The rows of a group lie close to one hidden flat surface of 13 dimensions, which may be shifted away from zero. Surfaces can cross.
Some rows, each with its group after it:
 1.63  2.19 -1.23 -0.03 -2.11  0.12 -1.18 -1.56  2.02 -2.59 -0.03 -0.35 -0.11  0.93 -0.07 -1.16 -0.52 -> Raz
-1.56  0.96 -2.28 -0.18 -0.37  0.55  0.81 -1.52 -0.02  0.05 -0.93 -0.99 -1.98 -1.39 -2.15  0.46  0.00 -> Raz
-3.38  1.77  1.73  3.18  2.47  1.50  2.14  3.70 -0.89 -0.34  0.14  1.10 -0.58 -0.31  0.17  1.07 -2.58 -> Pira
-1.02  0.04  2.56 -1.62  1.32  0.44  0.30  2.60  2.07 -2.76  1.65  1.72  1.46  1.00  1.96  0.40 -2.39 -> feba
-0.61  0.35 -0.50 -1.07  0.44 -1.60  0.11  0.15  0.86 -1.47  0.69  1.83 -0.09 -0.54 -1.31  1.69 -2.16 -> Raz
 0.69  2.68 -3.16 -3.38  0.20 -2.57 -1.27  2.19 -0.62  3.39  3.81  0.99  3.27 -2.28 -2.12 -0.57  2.01 -> feti
-3.80 -2.18 -0.56 -3.84  2.94 -0.74 -0.66  0.64  3.15 -1.54 -0.51 -0.43  1.44 -1.61 -1.82  1.77  1.57 -> feba
-2.01  1.30  3.30 -5.36  1.96 -0.52 -0.10 -1.87  1.27 -3.89  0.26 -0.78 -0.39 -3.22  1.24 -4.23  3.80 -> feti
 0.35  0.97  0.85 -1.42 -0.81  1.25  0.16 -1.38 -0.88 -1.00 -3.77 -0.57 -2.96  0.06 -1.41  1.38  1.44 -> feba
-1.82 -2.51 -0.59 -3.62  1.55 -0.06 -2.89  3.87  3.74 -1.38 -2.08  0.22  2.54  0.54  0.45  1.92  0.93 -> Pira
-0.44 -2.84  0.89  5.18  2.98 -0.40 -1.12  3.09  0.46  2.34  3.01  0.54  2.84 -0.78  2.25 -0.57  1.81 -> feti
-0.14  2.46  3.72 -1.32 -0.24 -0.06  0.76 -0.59  2.62 -2.81 -1.99  1.92  0.05  0.59 -2.30  0.24  2.42 -> feba
-1.67  1.83 -2.07 -0.56  1.30 -1.57  1.67 -1.63  0.85  2.44  1.53 -0.60  2.27  1.19 -0.41  0.08  0.01 -> feba
-2.71 -2.10  0.89  1.77  1.98 -0.92  1.62 -3.40 -4.07  0.29  1.17 -3.49 -1.84  2.72 -0.03  0.59 -1.76 -> Pira
 0.81  0.04 -0.10 -0.44 -1.81 -0.27 -1.28  0.75 -2.06  0.27  0.73 -0.94 -1.32 -3.43  2.51 -4.19  0.20 -> feti
-1.32  3.38  1.17 -3.76  4.09 -2.60 -0.07  0.43 -0.53 -1.89  3.25 -0.62  2.56 -2.54  1.93  0.03 -0.80 -> feti
 0.71  0.22 -2.14 -0.09  2.09 -0.73 -0.47  0.91 -1.25 -2.07  1.80  2.84  0.84 -1.01 -0.68  0.84 -3.94 -> feba
 0.40 -1.83  2.82  2.76 -0.69 -2.85 -0.96  1.02 -0.24 -0.94  4.43  3.70 -0.40 -0.43 -2.83 -0.20 -0.17 -> Raz
 0.04 -0.12  1.56 -2.97  1.35  0.71  0.38 -1.14 -1.72 -0.81  0.01 -1.66 -0.20  0.90  0.13  0.31  0.90 -> Pira
-3.25  0.42 -2.02 -1.10 -0.23 -1.25  2.23 -0.67  0.64  1.83 -2.60  2.34 -2.54 -1.89 -1.64  1.46 -0.71 -> Raz
 1.90 -1.86  1.39 -1.58  0.86  2.53  0.00  0.34 -1.94  1.60 -1.38 -1.30  0.34  1.32  0.94  0.14  3.19 -> feti
-1.50 -0.46  2.44  1.77  1.80  0.36  0.54  1.98  1.70 -0.96  4.23  2.33  0.66  3.58  3.43 -1.89 -0.23 -> feba
 1.82  3.05  0.01 -1.88 -1.14 -0.63  1.27 -4.19 -1.82 -0.84 -1.12  1.52 -1.77 -0.64 -3.70 -1.68  2.34 -> Pira
-0.34 -2.28  2.68 -1.65 -0.90 -2.99  0.95  0.21  0.06  0.79  2.08 -0.86  1.51  2.31  1.98  2.08 -3.95 -> Raz
-1.95 -0.89  1.86 -1.68  0.53  0.59 -0.35  0.17  1.43 -2.50  2.36 -1.69 -0.17 -0.40 -0.21 -1.31  0.51 -> Pira
-1.66 -0.55  2.26  2.08  0.27 -1.38  1.45 -2.13 -0.76  0.07  3.18 -0.66 -0.32  0.97 -1.11 -1.71  0.12 -> feba
-0.76 -0.49 -2.28 -3.48 -0.99 -1.37 -4.12  0.43  0.04 -2.82  2.25 -0.65 -2.62  0.35 -1.72  1.62 -0.68 -> Raz
 0.08 -1.09 -2.30 -2.09  0.06 -0.36 -0.61  2.38 -1.10  1.38  1.24  0.82  0.49 -0.19  0.24  1.07 -2.45 -> feba
 2.81 -1.08  0.66  0.33 -2.41 -1.48 -0.28 -3.32 -2.00  0.64 -1.53 -0.22  0.32 -2.28 -1.15 -3.61  2.41 -> feti
-0.09 -0.19 -1.51 -3.58  1.79  1.82 -0.44 -0.33  1.01 -0.16 -2.70  1.61 -0.83  0.21  0.34 -0.65  4.41 -> Pira
 0.69 -0.90  1.28 -0.85 -0.21  0.07 -0.67 -0.28  1.20 -0.29 -2.37  0.41  0.88  2.27 -0.07 -0.21  2.95 -> Pira
 2.79 -3.07 -2.78 -1.67 -2.41  1.59  0.37 -2.18  0.24  0.55 -1.94  0.19 -0.23 -0.96 -3.62  0.56  0.42 -> Pira
-0.79 -2.65 -1.66 -0.97 -0.50 -0.90 -1.11 -0.12  0.75 -0.07 -1.54  0.98 -0.41 -0.87 -1.05 -0.14  0.59 -> feba
-3.73 -0.16 -0.68  0.48  1.84 -1.99 -3.14 -0.40  2.13 -1.78 -0.17  0.86 -2.95  0.02  0.21  0.46  3.69 -> feti
 1.20 -1.98  0.14 -0.83 -0.70 -1.91  0.83 -0.36 -2.79  1.87  0.01  2.13  0.67 -1.39 -3.91  0.14  0.22 -> feba
 1.45  1.45 -1.31 -0.51 -1.53 -3.61 -3.33  4.69 -0.89 -0.12 -0.60  1.38  3.45 -1.54  1.32 -0.94 -3.55 -> Pira
-0.53  0.93 -0.26  0.65 -1.41 -0.94  2.09  0.46  0.79  3.57  0.72  0.95  0.87 -0.82  0.65 -1.40  0.31 -> Raz
 0.93 -4.17 -0.26  1.57 -0.42  0.54 -1.44  2.52 -1.12 -0.06  1.63  3.53 -0.95  0.73  3.06 -3.10 -0.68 -> feba
-1.06 -0.40  0.98 -2.78 -0.96 -0.83 -1.52 -1.08  1.96 -1.82  0.19 -1.73 -0.36  1.75 -0.64  0.44  1.11 -> feba
-0.34  3.86  2.70 -0.11  0.07 -0.36  2.29  0.91 -3.57  0.84  4.25  0.31 -2.26  0.35 -1.63  1.45 -1.40 -> Raz
 3.30  1.02 -4.43 -0.11  2.31 -0.01  1.02 -2.69 -2.06  4.05 -0.37 -3.92  5.76 -1.34  1.53  0.41 -1.01 -> feba
 0.77  0.47 -0.99  1.78  0.43  4.17  0.55  2.46 -3.78  2.45  0.47  0.14 -3.20  2.66 -2.14  3.31  0.15 -> Pira
 0.30 -2.32 -3.48  3.08 -2.24  2.96 -1.70  2.89  1.71  0.93 -0.51  2.30 -2.33  0.28  2.28 -2.55  1.04 -> Pira
 0.57  2.79  3.36  0.45 -1.93  0.24  1.06  1.52  1.28 -3.90  1.58  0.22 -0.12 -0.86 -0.43  1.04 -5.10 -> Raz
-1.57 -3.32 -2.67 -0.77 -1.16 -3.12 -3.46 -0.28  3.14 -2.38  2.68  0.01  0.06  1.72  0.52  0.77 -2.67 -> Raz
-1.44 -2.49 -1.28  3.48  2.89 -0.13 -0.27 -0.40 -1.52  0.86  1.99  0.02 -0.56 -1.56  1.61 -2.47  0.94 -> feti
-1.35  0.91 -1.40 -1.05 -1.78  2.43  0.21  3.65  2.71  1.16  1.33 -0.38 -0.40  2.15  2.22 -0.34 -0.54 -> feti
 0.08 -1.45  0.10  1.60 -0.08  1.46 -0.77 -0.82 -1.40  1.26  1.76 -0.10 -2.16  1.54 -1.43 -2.11  5.16 -> feti
 1.47 -1.27 -3.22  1.77 -1.93  1.34 -2.17 -0.17 -0.77 -0.92  0.13 -1.60 -1.27 -2.15 -2.44 -0.29 -0.94 -> Raz
 3.02  0.07  0.10  2.82 -0.14 -0.53  0.41 -1.35 -2.01 -0.10 -1.31  1.05  0.55  0.95  0.11  0.64 -2.22 -> feti
-0.24  0.75 -0.92 -2.84 -1.16  1.84  0.38  2.51  1.64  1.82  0.23 -1.30  1.00  0.95  2.45 -1.03  0.60 -> feti
 0.95  1.70 -0.75  0.09  1.32  1.45 -0.20  0.27 -2.11  0.21  0.32 -0.25 -0.26 -1.34 -1.03  0.30  0.85 -> feba
 0.02 -2.01 -1.32  2.21  0.47  2.62 -1.04  2.09 -0.17 -0.79  2.71 -2.80  0.53 -1.01 -1.10  1.08 -2.17 -> Raz
 0.19 -1.65 -4.41 -1.42 -0.87 -0.72 -0.74  0.85 -0.78  0.95 -3.22  0.43  0.49 -1.73  2.68 -0.60 -3.63 -> Pira
-1.98  2.03  1.39  2.36 -0.05 -3.06  0.71  0.39  0.80  1.49  1.67 -0.65  1.20 -1.13  1.40 -0.53 -0.92 -> feti
 0.04  0.76  1.60  1.27 -1.10  0.84 -0.07  3.80  0.37  2.64  4.10  1.07 -0.56  1.69  0.71 -0.11  2.47 -> Raz
 0.72  0.37  0.45 -0.18  0.91 -0.74 -0.23 -1.13 -2.05 -2.71 -4.68  1.10 -0.91 -0.04  0.34  0.89 -2.85 -> Pira
 1.46 -0.32  1.79  1.47 -4.57  0.63  0.43  3.62  1.11  2.82 -2.40 -0.91  1.61  0.53  0.11 -0.34 -1.09 -> Pira
-2.34  0.60 -0.26  4.31  1.49 -2.01 -0.41  1.29  0.58 -0.56  1.66  1.78 -0.14 -2.83  0.29 -0.31 -0.92 -> feti
 2.15 -1.02  3.35 -0.45 -1.90 -1.03 -3.26 -0.19  1.24 -3.79  0.90  1.85 -1.27  0.29 -1.42 -1.10  3.44 -> Raz

New rows. What belongs after each?
-0.57 -4.24  0.57  2.44  3.74  0.01 -1.40 -0.08 -3.18 -0.12  1.23 -2.00  0.58  4.82 -1.67  4.27 -0.94 -> Pira
-1.77  1.20  2.74 -1.92  0.17 -1.59 -1.22  3.06  0.87 -2.89 -3.68  1.02  0.56 -2.92 -0.75 -0.17 -0.34 -> Pira
-3.09 -0.08  3.97 -3.25  1.65 -0.09  0.25  5.01 -0.12  0.32  2.11  3.22 -2.84 -2.12 -2.11  2.50  3.05 -> Raz
-3.61 -0.86  0.98  3.80 -0.46 -0.36  0.82  0.21 -1.05  1.28  1.89 -1.51 -2.11  1.39 -3.25  0.79 -0.08 -> Pira
 0.23  0.04  1.81 -0.78  0.84  0.36  2.80  2.41 -0.41  3.18 -0.69  2.31  0.95  0.02  2.95  0.65 -0.49 -> Raz
-0.82 -0.45  0.00  1.05  0.11  0.61 -0.10  1.77 -0.41 -0.18  0.96  2.42 -1.68  1.67 -0.55  0.96 -0.73 -> feba
-1.50  0.25 -3.25 -1.04 -0.78  0.77  0.69 -2.18  2.02 -0.16 -1.96 -2.63 -0.02  1.88  0.90  1.74 -2.42 -> Raz
-4.10  0.35 -1.58 -0.79 -1.35 -2.46  0.84 -0.52  0.83  1.63  0.70  1.33 -4.16  1.49 -1.07  2.27 -1.32 -> Raz
 2.60  2.78  2.77  1.58 -1.49 -2.91 -3.65  1.27 -1.64  0.62  0.13 -0.05  0.03  0.90  0.06  2.60  2.36 -> feti
 3.06 -0.60  2.37 -0.50  4.86 -0.27  1.40  1.05 -1.45 -0.89 -1.65  1.95  6.67 -0.86  0.03  1.47 -1.72 -> Pira
 2.63  1.27  1.54 -2.08  0.08  0.11 -0.58  0.45 -1.20 -0.32 -1.81 -0.03  0.89 -0.44 -0.17  1.40  0.56 -> feti
-2.82 -2.10 -1.65 -3.22  1.32 -0.15 -0.89  4.82  5.99  0.01 -0.39  3.64  2.91  0.79  1.03  1.67  0.10 -> feba
 0.02 -0.22  0.55  0.68  1.53  2.11  3.32 -2.09 -0.80 -0.14  1.87  0.55  0.89 -0.17 -1.79 -2.90  0.67 -> feti
 0.28  0.23 -1.66 -2.91  3.32 -0.75 -1.87  0.09 -4.35 -3.43  2.55  2.31 -3.70  0.08  3.75  0.91 -3.90 -> Raz
-0.04  2.43  2.05 -0.30 -3.55 -1.57  2.58  3.48  0.08  4.03  2.22  1.06  0.66 -0.76 -0.13  0.58 -3.02 -> Raz
-0.25  0.66  1.72 -3.07 -0.87 -0.85  0.76  0.81  2.05  0.44 -1.67  1.09  0.94 -1.01 -3.30  2.33  1.48 -> Raz
 0.13  1.88 -0.40  0.73 -0.25 -3.21 -0.69 -1.73 -0.19  2.40  1.37  0.07  0.94  1.19 -1.11 -0.29  3.15 -> feti
-0.79 -2.28 -4.73 -0.74 -0.50  3.42  0.48  2.40  0.13  1.93 -0.40  0.71 -1.06  0.29 -4.71  2.43 -0.55 -> feti
-2.07  1.31  2.74 -1.79  0.48 -0.73  1.27  2.44  0.99  0.04  4.97 -1.52  1.79  0.31  0.30  1.35 -1.94 -> Raz
-0.50  2.84 -2.44 -1.40 -0.09  0.28  1.24  1.46 -1.66  3.81  0.91  1.42 -1.26 -0.28 -2.74  2.48  0.87 -> Raz
-1.34  2.25  2.82  1.01  1.45 -0.73  1.97  0.39 -1.11  0.39 -2.70  1.02  0.63  0.16 -1.20  0.62  0.29 -> Pira
-0.33 -2.03  1.99  0.61  0.11  0.48 -2.12 -0.64 -1.71 -3.92  0.11 -0.68 -3.08 -0.54 -2.68 -0.02 -0.15 -> Pira
 0.84  0.87  0.64 -1.61 -3.07  1.71 -1.48 -0.56 -0.41 -1.71  1.69 -1.46 -3.02  2.84 -2.21 -0.84  1.67 -> feti
 0.78  0.87  0.58 -1.98  0.36 -0.25 -0.78  3.33  0.72 -0.29  1.01  0.22  2.83 -2.53  0.00  1.06 -1.20 -> feti
 1.30 -2.58 -0.59 -2.60  2.32  1.02 -2.33 -1.98  2.57 -0.52 -3.62 -1.30  2.31  0.57  0.54  0.01  6.36 -> feba
 3.18  3.02  0.69 -1.83 -1.39  0.55 -1.49  1.59  0.24 -1.98  2.83 -0.35  1.72 -1.46 -1.10 -0.98 -0.31 -> Raz
 1.26 -1.02  2.77 -0.90 -2.40 -0.03  0.25  0.51 -1.95  1.51  0.20  0.22 -2.34  0.84  3.86 -1.58  0.29 -> Raz
-0.18  0.75  0.65  4.43  1.88 -2.17 -0.26 -1.16  1.04 -0.24  0.20  2.60  1.18  1.01 -1.96  1.08  1.53 -> feti
 4.04 -0.31  1.02  2.14 -0.25 -1.78 -1.92 -1.61  0.62 -2.15 -1.13  2.87  2.46 -0.04 -1.80 -0.25  1.42 -> feti
-2.12 -2.69 -0.50  1.35 -0.11  3.30  0.19  4.06  1.03  0.83 -2.47  0.60 -2.41  0.21  0.60  1.99 -0.54 -> feba
-1.63 -2.32 -0.38 -3.11  0.11 -1.95 -1.24  0.47  1.39 -0.41 -1.12  2.78 -1.27 -3.00 -0.27 -0.65  1.96 -> Raz
-2.00  0.75 -4.26  2.46  0.92 -1.95 -0.26 -2.89  0.29  0.28  4.12 -1.25  0.49  1.43  1.32 -1.41 -2.55 -> feba
 0.57  1.81 -0.80  1.95  0.31  2.98  1.55 -2.02  0.38 -1.60 -2.83 -1.10 -1.07 -0.16 -0.39  0.37 -1.08 -> Raz
-1.30  1.78  1.00 -0.93 -0.06  2.38  0.55  3.16  3.93  0.79 -0.23  1.49 -0.04  1.68  3.55 -0.40  2.18 -> Raz
 1.29 -1.71  3.91  0.24 -2.53  0.15 -2.81 -0.22  2.22 -2.39 -1.72 -0.61 -0.88  0.98  0.69 -2.07  4.11 -> feti
 3.39  0.64  0.83 -0.29 -3.68 -1.16 -4.10  4.72  0.85  0.89  2.40 -0.27  2.66 -1.61  1.97 -1.53  0.80 -> feti
-0.67 -0.49 -0.23 -0.71  3.39 -1.68 -0.78 -3.79 -1.34 -3.03  1.15  0.49  0.12  1.20 -1.11 -0.88  1.31 -> Pira
 2.19  0.50  1.98  2.46 -1.07  1.37  0.82  1.14  1.90  0.82 -1.44  2.67  0.79  2.22 -0.01  1.14  0.91 -> Raz
-1.00  2.90  0.08  0.50  1.19 -1.02  0.02 -2.56 -0.64 -0.61  1.52  1.00 -1.89  1.46  0.85 -2.08  2.82 -> feti
-1.47 -1.30 -0.01  0.19 -1.49 -0.33 -3.43  1.66 -0.56 -1.33 -2.32 -1.12 -3.10  2.27  2.98 -1.05  0.33 -> Pira
 1.71  0.71 -1.88 -0.24 -1.69 -0.21  0.97 -0.87  0.52  2.59 -0.98 -0.37  2.15 -1.84 -0.54 -2.12  1.20 -> Raz
-0.93  1.94 -0.38 -0.89  1.18  0.13  1.94  0.27 -1.20  0.75  1.26 -0.59  0.22  1.10  0.48  1.59 -2.44 -> feba
 0.66  4.03 -1.86  0.73 -2.35 -1.86  0.74 -3.31 -2.05  2.06 -1.15  1.27 -2.99 -0.09 -0.69 -2.70  2.43 -> feti
-1.42 -1.38  0.13 -0.20 -0.53 -1.56  0.48 -3.52 -0.96 -0.16 -0.33 -0.70 -3.16  3.48  1.34  0.93 -1.41 -> Raz
-3.25 -0.63 -2.40 -0.89  1.92 -2.00 -1.22  0.40  0.06 -0.88  2.90 -1.11  0.68  2.45 -1.63  2.35 -2.65 -> Pira
-1.69 -3.67 -1.46  1.85  2.44 -0.41 -0.79 -1.21 -0.65 -1.22  1.81 -1.95  0.79 -1.86 -1.66  0.30 -1.38 -> feba
-2.76 -3.82  0.41  1.42 -0.11 -1.10  1.54 -1.03  1.50  2.13 -2.36  1.19 -1.81  1.57 -0.95  2.12  0.76 -> Raz
 0.33 -2.11 -0.74 -0.62 -0.36  2.36 -0.74  2.38 -4.02  3.34 -2.04 -2.42 -1.99  1.82  2.45  0.58  0.36 -> Pira
-1.71 -2.89  1.31 -0.05 -1.40 -1.27  0.67 -0.60 -0.38 -2.25 -4.02 -3.02 -0.26  0.06 -0.94  2.51 -6.07 -> Pira
 2.55  4.43  0.88  0.61 -1.50  1.28  2.34  0.54 -0.94  2.36 -0.80 -0.18  1.24  0.15  0.60 -0.96  0.36 -> feba
 0.46 -2.27  3.34 -1.40 -0.68  0.30 -0.90  0.56  0.57 -0.67 -4.16 -1.42 -0.11 -3.31  2.07 -1.31  2.49 -> feti
 0.09 -0.13  0.32  0.01 -2.25  2.21 -0.39  0.72 -0.38  1.17  0.37 -2.69 -1.65  0.81  0.60  0.02  0.33 -> Raz
 0.69 -0.33 -0.53  2.86  1.10 -0.46  0.32 -2.26 -1.82  0.91  2.00 -2.51  1.65 -0.97 -1.56 -0.38 -0.20 -> feba
-0.45  2.74 -1.23 -1.43  1.88 -0.16  1.45 -2.48 -0.75  0.91  0.07 -1.42  0.83  2.72  0.95  1.71 -1.05 -> feba
 0.96 -1.60 -2.22 -1.09 -0.82  3.47  2.78  0.20 -1.16  0.83 -3.19  0.66 -0.39 -2.07 -2.31 -0.31 -1.73 -> feti
 0.72 -0.06  1.90 -0.54 -0.30  2.27  0.23  3.99  0.13  0.39 -0.37 -0.91  1.17  1.80  1.65  1.88 -1.81 -> Pira
 1.45  1.27 -1.79 -3.12 -1.47 -3.35 -0.47  1.30  0.47  3.45  1.90  3.31  2.02  0.21 -0.05  0.29  0.50 -> Raz
